The rows come from 4 hidden closed curves, with some noise, and rows from the same curve form a group. Each curve winds through 8 dimensions. The rows are also pushed far along 6 directions, which tell nothing about the answers.
(in the rows, 128 means zero)
Known rows, each followed by its group:
[152 173 154 119 106 140 125 108  84 171 206 124 142 198 112 123 128  90
 105  97 125 124  87]  z_341
[ 94 146  91 163 146 169 185  98  70 120 165 141  90 192 155 108 130 124
 156 102 132 126 203]  z_341
[163 152 161  93 148  99 104 144 136 155 123  62 117 106 165 141 154 108
  88 141 100 119 109]  z_64
[125 116  93 141 104  89 136  84  76 118 140 162 161 164  86 101 101 153
 120 113 186 104 148]  z_435
[132  84 133 146 144 116 176  67 127 107 112  88 151  87 135 149 139 101
 147 159 157 139 157]  z_341
[101 105 106 133 132 141 121 137 129  95  90 129 125  95 156 128 132 116
 111 121 123 131 147]  z_64
[161 141 165 103 122 115 131 152 168 143 129  96 134 105 121 142 151 118
 127 142 116 133 111]  z_358
[ 96 118 151 159  73 182 121 182 144  94 101  42 176 174 212 168 143  81
 107 130 124 125  71]  z_64
[133 144 182 137  97 152  98 176 189 149 120 169 155 134  80 134  61 196
 168 126 125 138  82]  z_358
[112 129 145 131 137 131 142 150 143 151 172 135 147 155  86 145 107 146
 165  98 133 146 101]  z_64
[112  80  78 126 117 114 150 114 114  92  73  76 109 111 185 148 193 106
  92 172 149 115 149]  z_64
[ 92 145 115 160 160 146  98 159 111 127  88 165 120 151 148  98  97 190
 156 120 126 135 155]  z_435
[ 92 106  75 170 143 158 203  51  87 114 132 160 145 124 141 116 124 128
 165 112 162 127 220]  z_64
[127 132 107 133  86 125 139  97 104 126 132 145 140 146 125 111 119 160
 105 134 160  98 130]  z_64
[ 84 105  71 189 102 158 167 107  96 122 129  96 148 171 152 139  99 167
 132 133 181 142 134]  z_341
[175 154 175  94 125  70  66 120 143 146 112 193 163 130  56  95 100 181
  93 127 142  98  94]  z_64
[122 117 123  96 138 101  91 158 127 129  81 177 132  94 121 107 147 158
 145 128 122 114 143]  z_358
[116 132 133 126 144 133 155 114 141 150 159 127 143 162 107 148 135 146
 130 112 140 123 117]  z_435
[133 165 161  92 159 131  72 143 126 134 108 155  97 106 160 105 147 129
  94 125  76 109 117]  z_341
[159 140 115 110 128  93 115 114 122 139 121 166 118 107  88  89 144 147
 113 145 140 127 136]  z_64
[ 81  83 104 169  98 165 170 134 159 144 180  53 174 162 123 213 104 109
 139 117 160 166  44]  z_435
[101 108 114 139 134 133 122 157 164 125  93 133 146  82 133 141  88 170
 151 122 124 134 139]  z_64
[149 116 117 124 138 132 195  79 130 163 194  66 107 123 126 186 146  80
 144 139 128 148 127]  z_435
[ 69 157 130 169 131 205 127 192 138 136 143 101 109 150 196 140  86 154
 164  99  86 151 116]  z_358
[142 189 115 132 142 149 121 120  99 159 172 137 118 155 144  89 153 100
 106 111 101 135 124]  z_341
[137 137 134 118 128 123  98 121 127 129  96 141 143 105 154 119 134 121
 114 137 112 107 128]  z_358
[124 164 138 112 126 129  95 126  80 113 149 132 116 160 156  99 131 100
  65  91 103  97 125]  z_435
[175 132 189  97  98  91  79 119 144 112  92 130 153  95 116 113 131 120
  80 158 129 106  89]  z_341
[140  97 117 127 113  92 137  80  98  86 106 131 147 139 116 119 144  95
 101 141 163 100 152]  z_435
[135 145 122 124 144 138 115 168 109 150 119  96 116  93 176 127 127 101
 153 106  95 148 163]  z_435
[177 156 123 115 189  94 167  67 102 186 214 145 113 146  46 121 135 100
 145 102 136 155 160]  z_341
[ 91 149  83 147 122 152 159 122 100 149 194 122 126 178 136 115 151 126
 126 107 136 140  98]  z_358
[116 113  94 126 151 117 152  85  99 123 130 160  90 130 118 116 145 149
 133 140 145 121 168]  z_341
[122 100  87 143 191 100 119 120 117 116  37 161 111  70 151 105 124 178
 179 156 136 128 222]  z_64
[ 92 138 108 162 142 155 118 144  81 113  91  89 114 147 217 118 124 134
 129 125 117 122 166]  z_435
[148 141 121 100 134  89  98  80  83 120 110 173 112 105 126  85 131 142
  80 133 130  89 161]  z_435
[159 143 175  97 130 128 120 119 186 167 146 131 134 120  88 161 127 141
 109 139 114 126  77]  z_64
[154 102  99  99 131  80 121 115  93  99  79 158  92 109 117  94 180 109
 120 160 145 112 182]  z_341
[146 125 139 137  62 115 114 159 187 137 152 104 181 157  78 161  92 137
 100 136 153 128  29]  z_358
[138 130 126 113 106 116  87 138  99 121  96 105 139 164 166 125 176 102
  70 148 133 103  97]  z_435
[189  82 189  86 119  55 122 104 168  99  97 101 144  85  71 157 138 102
 105 165 153 119 111]  z_341
[117 184 115 131 125 150 130 165  90 146 158 114 115 163 168  95 121 139
 124  83 108 121 163]  z_358
[ 71  77 100 185 134 153 203 109 159 112 163  79 144 138 120 178 111 147
 181 145 163 168  97]  z_358
[149 130 126 103 112 109 106 140  98  98  96 157  98 133 139  90 162 106
 116 136 122 107 167]  z_341
[107 100 135 157  48 115  92 157 123  60  75 136 189 193 124 107 124 140
  93 146 182 101  75]  z_341
[160 141 140  99 163 103  78 142  98 127 111 136  91  85 134  99 133  85
 117 114  91 139 154]  z_435
[ 81 167 123 144 171 164 108 140  74 115 122 155 109 170 181  88 126 137
 120  83 100 115 170]  z_341
[126  98  99 108 103  69 168  93  60  88 125  51 144 128 172 121 186  94
  72 128 176  93 169]  z_358
[119 109  89 115  97  82 147 146 111  95 103  70 160 133 163 119 195 115
  80 144 163 100 128]  z_358
[147 144 133 141 118 161 129 144 158 173 156 130 124 147 102 157  89 134
 167 129 118 154 104]  z_358
[120 124  93 147 174 101 139 114 119 135 107 186 106 118  92  97 104 201
 181 139 147 133 192]  z_358
[180 116 164  98 103  73  94 103 129 138 144 120 139 123  58 135 125 115
  86 158 157 136  55]  z_435
[145  80 106 100 179  87 127 104 107 117  61  96 106  70 169 147 202  78
 123 165 125 126 186]  z_435
[109 108 119 124 152 111 164 130 118 125 149 113 136 117 118 136 146 119
 159 106 135 143 152]  z_64
[128 124 130 114 134 127 171  64 108 118 155 100 139 121 147 135 173  81
  83 122 133 111 139]  z_435
[112 140 117 146 204 160 136 124 120 177 149 133  82 152 138 158 101 148
 186 118  95 157 157]  z_435
[158 135 151  96 163 122 122 151 171 184 179  97  89  74  95 170 104 113
 134 115  86 170  93]  z_64
[105 126  94 148 112 132 121 111  82  91 109 147 144 159 154 101 131 106
  92 111 144 104 153]  z_358
[110 167  86 150  99 151  93 156 102 128 131 148 142 184 157  87 149 126
  86 113 122 114  97]  z_341
[134 141 134 140 133 151 105 141 122 158 130 158 135 136 122 126  98 128
 169 117 114 146 129]  z_341
[135 114 125 153  94 128 110 140 125 111  82 133 144 105 132 114  96 150
 146 149 149 133 136]  z_341
[118 105 154 115 119 119 146 140 133 109 139  53 116  93 157 157 128 107
 113 129 123 135 110]  z_358
[ 82 112 122 175  83 189 127 139 147 116 140 108 165 188 134 172  81 129
 114 116 150 135  56]  z_64
[135 142 171 117 166 140 118 127 170 151 137 160 128  90 100 132 109 145
 162 125  94 145 119]  z_358
[161 150 125 131 136 122 103  90  90 159 141 173 116 128  98 109  88 135
 136 122 127 130 149]  z_64
[ 98 158  91 139 145 171 128 145  45  95 119  88  81 182 242  95 198  39
  98 102  88 113 194]  z_435
[122 142  87 162 199 128 191  62  91 169 164 137 115 140 118 123 114 161
 183 123 146 147 201]  z_64
[166 119 106 134 143 108 174  49  92 153 174 173 113 126  58 120 102 119
 166 122 158 141 187]  z_358

New rows. What belongs after each?
[135 110  99 126 148  97 113 150 101 108  48 143 123  66 159  95 134 140
 170 136 130 124 225]  z_435
[137  96  99 132 194 104 149  86 103 122  88 125  85  47 146 122 132 130
 172 157 125 149 216]  z_435
[121 153 110 137 133 148  92 158 118 116 113 203  85 144 116  79 111 152
 144 119 105 129 150]  z_435
[123 153 120 137 137 134 112 148 139 151 112 125 137 137 147 122 124 169
 125 132 124 122 122]  z_64
[131 144 111 128 131 119 163  68  62 138 225 118 117 191  98 115 149  72
  88  94 144 131 118]  z_435
[169 109 178 101 117  83 127 107 150 148 149  51 148 120 104 187 117 113
 102 157 147 125  69]  z_435
[104 139  96 140 168 146 127 123 102 136 101 132 126 138 190 121 159 123
 140 123 113 117 171]  z_358
[ 72  81 106 151  87 159 154 151 129 106 150  67 141 137 160 177 124 113
 137 128 146 147  74]  z_358
[159 104 127 116 132  76 167  58 110  98 104 140 155  94  94  98 168 122
 118 154 176 115 177]  z_435
[148  98 158 113 189  99 126 105 167 148 122 143 115  45  78 163  69 149
 172 129 111 150 147]  z_435
[131 115 157 103 140 124 153 130 117 111 155  84 102 115 142 142 161  76
 123 122 112 142 133]  z_64
[104 150 130 145 130 156  83 158 156 125 101 200 113 147 121 103  88 193
 136 133 109 118 110]  z_341
[144 136 138 117 116 123 124 117 106 122 130 139 109 134 127 116 109 134
 122 120 128 113 156]  z_341
[118 122  53 160 118 100 147 101  90 113 118 203 146 128  88  69 106 174
 154 117 173 119 192]  z_358
[143 167 144 105 138 118 129 161 134 156 154  83 108 128 151 127 142 130
 113 117 102 127 123]  z_358
[144  96 127 120 102  96 121 129 143  86 101 144 120 103  95 116 134 121
 118 155 145 125 124]  z_435
[ 88 156 135 135 160 169  92 181 126 142 135 167 101 130 144 108 113 150
 164  96  84 154 117]  z_341
[120 105 108 147  78 107  79 136 135  94  71 186 135 128  98  99  81 201
 118 168 165 108  99]  z_435
[113 182 101 122 147 132 117 144  57 143 144 114  90 168 195  81 151 132
  99  93 101 103 173]  z_358
[147 123 108 118 160 114 142  90  89 135 150 125  87 146 122 130 161  80
 132 136 124 136 160]  z_435
[150 155 161  97 174 107 104 135 114 156 129 104 102 108 140 123 143 122
 114 125  99 137 133]  z_435
[106 139  97 164 126 157 107 176 164 147 130 159 145 157 104 133  88 161
 155 119 125 152  90]  z_341
[104  83  52 174 102 112 119  98  92  65  46 188 155 138 131  90 110 154
 130 151 186  98 187]  z_358
[113 218 148 139 122 175  99 192 129 164 169 139 114 209 152  90 112 173
 117  93  88 122  98]  z_358
[104 142 106 176  91 181  98 141 123 137  94 169 169 178 151 116  97 168
 139 134 145 125 109]  z_435
[157 106 166 114 125 112 102 149 192 132  71 148 137  39 112 143  96 162
 171 166 116 134 124]  z_358
[136 144 126 148 166 149 147 148 188 190 193 117 131 134  75 174  89 127
 174 107 106 181  82]  z_341
[ 90  81 149 146 151 183 160 162 200 144 130 103 119 128 129 225  98 130
 212 128 107 167 105]  z_64
[122 132 148 115  98 146 144 153 117 106 119  53 138 130 201 134 180  82
  94 124 119 117 127]  z_358
[164  78 122 123 119  62 144  73 107 109 136 114 147  92  64 134 123  95
 119 148 180 145 122]  z_435
[141 105 144 128 129 121  66 150 168 101  10 179 137  43 140 115  91 172
 146 168 117 121 151]  z_435
[179 141 149 111 115  97 111 103 106 136 159 139 112 154  85 113 136  92
 106 140 134 126 116]  z_435
[147 117 111 121 154 105 134  98 108 125 124 145  82  88 113 111 137 123
 141 151 126 140 170]  z_435
[118 162 125 119 120 123 149 138  92 119 156  75 118 168 178 102 182 116
  80 117 124 112 127]  z_358
[ 85 143 108 162 116 170 131 139 128 122 153 126 135 144 155 122 110 128
 129 109 117 136 101]  z_358
[158 119 112 122 100  83 165  57  87  93 117 169 152 147  92  83 170 120
 108 149 184  93 184]  z_435
[166 154 173 116 116 138 169  86 131 177 211 115 143 129  83 144 105 119
 148 112 133 144 114]  z_358
[144 119 134 125 131 123 116 145 134 117 120 107  95 107 133 132 134  97
 134 149 112 148 123]  z_435
[186 163 155 104 149 123 117 140 149 175 144 164  97  91  87 116 106 132
 175 128  95 149 153]  z_435
[144 182 139 124 135 160  93 149  95 171 155 144 118 144 151 108 120 105
 138 100  88 142 125]  z_341
[137 151 156 120 161 152 132 105 157 159 149 171 130 144  96 144 113 136
 146 111 107 123 132]  z_435
[118 123 140 111 112 119  86 161 143 111 118 138 107 122 122 122 137 141
 102 146 117 126  70]  z_358
[131  98  99 134  97 121 165  99 129 132 126 127 149 112 118 143 129 143
 149 144 161 123 143]  z_64
[100 167  98 124 127 140 122 149  96 138 169 149 123 170 139  90 158 130
 104  95 118 123 108]  z_358
[168 124 165  86 141  77  99 105 120 128 113 105 111  63 126 127 124 120
  90 147 116 119 124]  z_435
[ 98 117  92 142 124 137 102 190 153 120  99 114 137 132 154 140 121 128
 120 114 117 136 109]  z_341
[117 113 102 133 121 131 131 143 111 143 130 111 129 102 134 142 104 130
 151 116 133 150 138]  z_341
[129 131 123 115 100 141 134 140 134 134 122 127 140 124 149 132 154 121
 122 127 125 113 127]  z_64
[125 175 140 106 120 146 108 148 107 114 152 140 101 166 155  92 164  91
  77  96  89 102 127]  z_435
[ 95 109 124 143 129 171 164 106 131 124 135 108 125 126 162 165 115 126
 141 122 126 128 146]  z_64
[146 153 164 108 118 160 145 131 122 167 178  84 124 134 150 154 148  84
 128 109 101 139 110]  z_358
[ 79 100 133 171 150 154 156 161 161 130 127  64 147 143 147 186  94 160
 171 125 139 163 103]  z_435
[165 140 169 129  90 102 109 130 160 148 135 110 183 152  85 136 110 147
 106 151 158 124  55]  z_64
[118  81 122 136 114 114 181  92 141 126 166  72 146  98 104 178  99 122
 124 129 160 144 106]  z_64
[124 169 165 122 145 173 101 165 163 147 124 149 126 160 149 139 126 125
 127 104  78 115 117]  z_435
[148 161 176  99 187 135 101 200 199 176 122 120  90  81 124 148 110 161
 172 123  61 154 124]  z_358
[ 92 136  84 154 126 164 146 120  93 153 176 123 137 170 137 136 120 114
 133  94 136 147 115]  z_435
[118  91 119 136 116 108 133 105 132  95 111 157 141  72 101 118 103 142
 139 135 152 131 133]  z_358
[107 149 131 130 167 151 128 141 131 125 113 143 107 103 168 103 151 132
 142 127  90 134 154]  z_358
[142 155 133 131  91 119 177 115 109 156 214  78 156 173 100 134 110 130
 112  98 157 129 107]  z_358
[151  62 134 105 112  86 140 134 150  77  68  90 119  76 132 159 165  90
 140 170 146 127 153]  z_341
[101 120 128 154  93 154 132 146 116 121 180  58 142 194 138 162 125  86
  95 117 142 149  45]  z_435
